The rows of each matrix lie in a flat space through zero, up to rounding. After each matrix: how many dimensions does the smallest such space have?
(in the rows, 128 means zero)

[[148 142 129 146 125 127  94 122 142 158 101 144 117  68 146  89 116 125
  172 103 122 108 145]
 [142 123 114 118 104 114 132 126 116 118 128 110 158 109 107 125 150 111
  118 131 137 110 159]
 [129 114  92 131 126 146 163 129 108 129 113 135 135 116 142 117 120 149
  124 130 132 102 126]
 [146 118 131  89  85 126 148 115 129 149 120 100 163  89 152  96 143 125
  119 132 139 134 128]
 [125 104 126  85  76 115 125 134 125 146 138 128 113 102 113  85 144 117
  127 128 149 139 131]
 [127 114 146 126 115 131 130 145 142 138 105 146 145 115 139 138 145 104
  132 132 126 119 149]
 [ 94 132 163 148 125 130  58 154 124 140 138 160 108 137 135 126 149 100
  146 143 132 135 149]
 [122 126 129 115 134 145 154 133 146 111 131 132 130 167 142 130 114 140
   99 149 118 164 105]
 [142 116 108 129 125 142 124 146 106 133 116 120 131 113 137 127 119 134
  145 125 141 136 113]
 [158 118 129 149 146 138 140 111 133 152  92 136 124 137 126 130 125 132
  113 136 116 114 122]
 [101 128 113 120 138 105 138 131 116  92 160 113 154 137 138 141 163 140
  110 135 114 131 144]
 [144 110 135 100 128 146 160 132 120 136 113 106 135 164 121 138 138 114
  102 159 124 172  83]
 [117 158 135 163 113 145 108 130 131 124 154 135 106 118  98 117 111 146
  135  98 129 126 122]
 [ 68 109 116  89 102 115 137 167 113 137 137 164 118 147 166 176 152  96
  129 128 150 147 118]
 [146 107 142 152 113 139 135 142 137 126 138 121  98 166  49 132 128 146
  111 112 121 168 114]
 [ 89 125 117  96  85 138 126 130 127 130 141 138 117 176 132  89 117 133
  134 140 136 180 146]
 [116 150 120 143 144 145 149 114 119 125 163 138 111 152 128 117 104 136
  114 117 145 127  97]
 [125 111 149 125 117 104 100 140 134 132 140 114 146  96 146 133 136 130
  167 102 145 127 163]
 [172 118 124 119 127 132 146  99 145 113 110 102 135 129 111 134 114 167
   52 167 115 104 108]
 [103 131 130 132 128 132 143 149 125 136 135 159  98 128 112 140 117 102
  167  95 141 123 119]
 [122 137 132 139 149 126 132 118 141 116 114 124 129 150 121 136 145 145
  115 141  80 142 131]
 [108 110 102 134 139 119 135 164 136 114 131 172 126 147 168 180 127 127
  104 123 142 130 126]
 [145 159 126 128 131 149 149 105 113 122 144  83 122 118 114 146  97 163
  108 119 131 126  60]]
  16

[[154 137 137 140 127 129 107 145 150 147 144 111 157 106 122 139  98 114
  134 130 138 147 130]
 [137 141 131 141 127 151 139 171 107 126 166 114 147 154 129 138 123 132
  116 113 151 123 101]
 [137 131 131 148 129 134 132 160 122 120 160 118 145 129 131 146 126 132
  133 115 147 121 110]
 [140 141 148 140 124 122 110 130 142 130 153 137 139 123 126 141 130 127
  123 103 138 137 125]
 [127 127 129 124 133 137 134 145 113 130 130 131 128 132 133 126 133 140
  124 135 129 123 134]
 [129 151 134 122 137 153 135 175 108 144 144 132 139 144 146 119 124 137
  121 137 130 132 126]
 [107 139 132 110 134 135 130 117 118 117 123 151 116 134 146 111 150 137
  117 133 122 126 152]
 [145 171 160 130 145 175 117 220  99 142 195 137 175 130 162 131 125 153
  104 130 161 140 151]
 [150 107 122 142 113 108 118  99 151 137 116 104 131 121  93 143 105 110
  131 117 128 134 108]
 [147 126 120 130 130 144 117 142 137 137 135  93 161 104 124 128  90 111
  131 155 143 141 144]
 [144 166 160 153 130 144 123 195 116 135 196 143 152 152 142 150 138 143
  116  83 153 131  96]
 [111 114 118 137 131 132 151 137 104  93 143 127 121 135 137 137 153 143
  132 122 143 100 120]
 [157 147 145 139 128 139 116 175 131 161 152 121 154 130 124 138 104 128
  123 122 135 145 115]
 [106 154 129 123 132 144 134 130 121 104 152 135 130 143 153 117 144 122
  123 120 139 125 129]
 [122 129 131 126 133 146 146 162  93 124 142 137 124 153 136 128 146 153
  114 124 135 113 122]
 [139 138 146 141 126 119 111 131 143 128 150 137 138 117 128 143 132 129
  128 106 136 135 127]
 [ 98 123 126 130 133 124 150 125 105  90 138 153 104 144 146 132 175 151
  129 110 132  99 123]
 [114 132 132 127 140 137 137 153 110 111 143 143 128 122 153 129 151 148
  132 133 135 115 143]
 [134 116 133 123 124 121 117 104 131 131 116 132 123 123 114 128 129 132
  115 126 125 132 144]
 [130 113 115 103 135 137 133 130 117 155  83 122 122 120 124 106 110 133
  126 175 106 134 156]
 [138 151 147 138 129 130 122 161 128 143 153 143 135 139 135 136 132 135
  125 106 130 135 110]
 [147 123 121 137 123 132 126 140 134 141 131 100 145 125 113 135  99 115
  132 134 135 135 114]
 [130 101 110 125 134 126 152 151 108 144  96 120 115 129 122 127 123 143
  144 156 110 114 120]]
  7

[[149 155  96 114 113 158 145 158 116  99 112 146 106 135 127 140 135 156
  104 117 141 122 112]
 [155  43 149 197  98  90 104  37 192 162 133 124 181 129 148 101 113 111
  130 139 118 140 142]
 [ 96 149 154  87 168 115 133 149 104 146 115 122 128 109 118 133 121 116
  157 129 144 136 140]
 [114 197  87 100 127 176 139 204  80  78 158 125  69 149 113 151 156 144
  104 120 106 104 106]
 [113  98 168 127 151  91 120  94 142 168 114 120 162 108 130 116 110 106
  160 136 140 144 149]
 [158  90 115 176  91 127 119  88 163 124 138 132 142 142 141 117 129 133
  107 130 115 126 124]
 [145 104 133 139 120 119 129 103 148 139 109 137 147 123 135 121 118 132
  128 127 142 136 131]
 [158  37 149 204  94  88 103  30 197 163 134 124 184 130 150  99 112 110
  129 140 116 140 142]
 [116 192 104  80 142 163 148 197  83  96 123 135  86 131 114 149 141 147
  119 118 136 117 113]
 [ 99 162 146  78 168 124 139 163  96 137 110 126 120 110 116 137 123 124
  152 126 148 134 135]
 [112 133 115 158 114 138 109 134 123 110 190 104 107 153 125 128 148 111
  116 136  75 109 122]
 [146 124 122 125 120 132 137 124 135 126 104 142 134 124 132 128 123 142
  121 123 147 133 125]
 [106 181 128  69 162 142 147 184  86 120 107 134 104 115 114 145 129 137
  140 120 151 128 126]
 [135 129 109 149 108 142 123 130 131 110 153 124 115 145 129 129 139 131
  110 128 106 117 119]
 [127 148 118 113 130 141 135 150 114 116 125 132 114 129 124 135 132 136
  123 124 131 124 122]
 [140 101 133 151 116 117 121  99 149 137 128 128 145 129 135 119 123 125
  126 131 126 132 131]
 [135 113 121 156 110 129 118 112 141 123 148 123 129 139 132 123 133 124
  118 131 109 123 125]
 [156 111 116 144 106 133 132 110 147 124 111 142 137 131 136 125 124 143
  113 124 139 131 123]
 [104 130 157 104 160 107 128 129 119 152 116 121 140 110 123 126 118 113
  156 131 141 138 142]
 [117 139 129 120 136 130 127 140 118 126 136 123 120 128 124 131 131 124
  131 129 122 125 128]
 [141 118 144 106 140 115 142 116 136 148  75 147 151 106 131 126 109 139
  141 122 173 146 135]
 [122 140 136 104 144 126 136 140 117 134 109 133 128 117 124 132 123 131
  138 125 146 134 131]
 [112 142 140 106 149 124 131 142 113 135 122 125 126 119 122 131 125 123
  142 128 135 131 133]]
  3

[[138 156 148 114 145 132 164 129 132 116 136 130 138 106 121 151 127 131
  152 142 116 106  95]
 [156 166 124 117 139 160 121 131 119 138 114 129 115 120 129 137 152 143
  113 116 128 145 109]
 [148 124 150 113 153 111 131 138 138 103 117 132 116 125 106  96 141 111
  131 130 126 134 143]
 [114 117 113 178 123 113 103 123 121 129 139 115 130 104 143 131 136 130
  124 151 144 109 131]
 [145 139 153 123 175 135 118 126 144 105 141 104 108 120 107 144 138 113
  119 122 140 125 112]
 [132 160 111 113 135 208 156  88 113 127 131 161 152 122 129 177 134 127
  166 133 154 142 120]
 [164 121 131 103 118 156 142 127 116 128 136 138 145 131 138 114 127 128
  152  99 135 141 159]
 [129 131 138 123 126  88 127 145 135 115 134 104 113 148 138 107 147 122
  127 102 150 125 145]
 [132 119 138 121 144 113 116 135 163 118 127 140 121 124 114 106 133 118
  137 143 106 113 134]
 [116 138 103 129 105 127 128 115 118 150 133 137 124 113 148 125 147 137
  109 116 122 126 126]
 [136 114 117 139 141 131 136 134 127 133 171 114 125 113 146 141 117 120
  125 133 121 127 129]
 [130 129 132 115 104 161 138 104 140 137 114 194 144 149 128 111 150 130
  142  94 123 144 155]
 [138 115 116 130 108 152 145 113 121 124 125 144 161 119 122 129 114 125
  158 136 128 116 138]
 [106 120 125 104 120 122 131 148 124 113 113 149 119 157 130 102 123 153
  128 122 128 120 117]
 [121 129 106 143 107 129 138 138 114 148 146 128 122 130 177 138 131 118
  106 130 110 159 124]
 [151 137  96 131 144 177 114 107 106 125 141 111 129 102 138 166 118 132
  129 151 126 146 105]
 [127 152 141 136 138 134 127 147 133 147 117 150 114 123 131 118 169 134
  116 120 119 140 145]
 [131 143 111 130 113 127 128 122 118 137 120 130 125 153 118 132 134 177
  117 108 135 116 125]
 [152 113 131 124 119 166 152 127 137 109 125 142 158 128 106 129 116 117
  168 110 125 119 126]
 [142 116 130 151 122 133  99 102 143 116 133  94 136 122 130 151 120 108
  110 145 122 111 127]
 [116 128 126 144 140 154 135 150 106 122 121 123 128 128 110 126 119 135
  125 122 190 103 100]
 [106 145 134 109 125 142 141 125 113 126 127 144 116 120 159 146 140 116
  119 111 103 176  89]
 [ 95 109 143 131 112 120 159 145 134 126 129 155 138 117 124 105 145 125
  126 127 100  89 149]]
  18

[[127 124 110 182 123 172 149 135 135 136 125  69 166 131 198 161 188 117
  148 162  98  98  97]
 [124 101 138 155 142 132 114  79 137 115 151 134 121 180 121 136 202 120
  101 180 141 110 127]
 [110 138  81 142 105 155 121 157 140 139 113 108 117  86 184 167  75 179
  160 121 135 163 186]
 [182 155 142  86  95  85 151 113 174 159 148 125 150 180 139 111 181 105
  152 179 140 143 145]
 [123 142 105  95  83 106 141 139 126 119  90 163 118 109 100 130  61 137
  136  75 169 116 178]
 [172 132 155  85 106  16 108 148 109 142  66 162 102 114 118 167 114  84
  145  95  97  68 126]
 [149 114 121 151 141 108 233  83 115 148 137 159 172 115 129  97 119 148
  147  84 140  98 125]
 [135  79 157 113 139 148  83  87 117 136 124 137 105 115 113 146 148 101
  144 104 120 162 101]
 [135 137 140 174 126 109 115 117 117 109 147 132 142 156  96 135 117 127
  102 134 144 104 150]
 [136 115 139 159 119 142 148 136 109 103 103 121 118 147 118 142 138  70
  175 116 110 108 160]
 [125 151 113 148  90  66 137 124 147 103 141 123 125 163 140 114 173 114
   74 109 142 137  78]
 [ 69 134 108 125 163 162 159 137 132 121 123 153 102 136 143  77 160 135
  168 143 133 122 129]
 [166 121 117 150 118 102 172 105 142 118 125 102 125 169 107 135  97 121
  138 118 100 134 144]
 [131 180  86 180 109 114 115 115 156 147 163 136 169 153 167 130 142  65
   96 116 115  83 158]
 [198 121 184 139 100 118 129 113  96 118 140 143 107 167  94 173 136 149
  143 137 153 140 142]
 [161 136 167 111 130 167  97 146 135 142 114  77 135 130 173 216 104 118
  117 116 112 140 114]
 [188 202  75 181  61 114 119 148 117 138 173 160  97 142 136 104 109 128
  101 127  95 155 123]
 [117 120 179 105 137  84 148 101 127  70 114 135 121  65 149 118 128 121
  129 136 168 157 121]
 [148 101 160 152 136 145 147 144 102 175  74 168 138  96 143 117 101 129
   95 155 151 147 168]
 [162 180 121 179  75  95  84 104 134 116 109 143 118 116 137 116 127 136
  155 243 130 101 138]
 [ 98 141 135 140 169  97 140 120 144 110 142 133 100 115 153 112  95 168
  151 130 138 174 153]
 [ 98 110 163 143 116  68  98 162 104 108 137 122 134  83 140 140 155 157
  147 101 174 172 124]
 [ 97 127 186 145 178 126 125 101 150 160  78 129 144 158 142 114 123 121
  168 138 153 124  96]]
  18
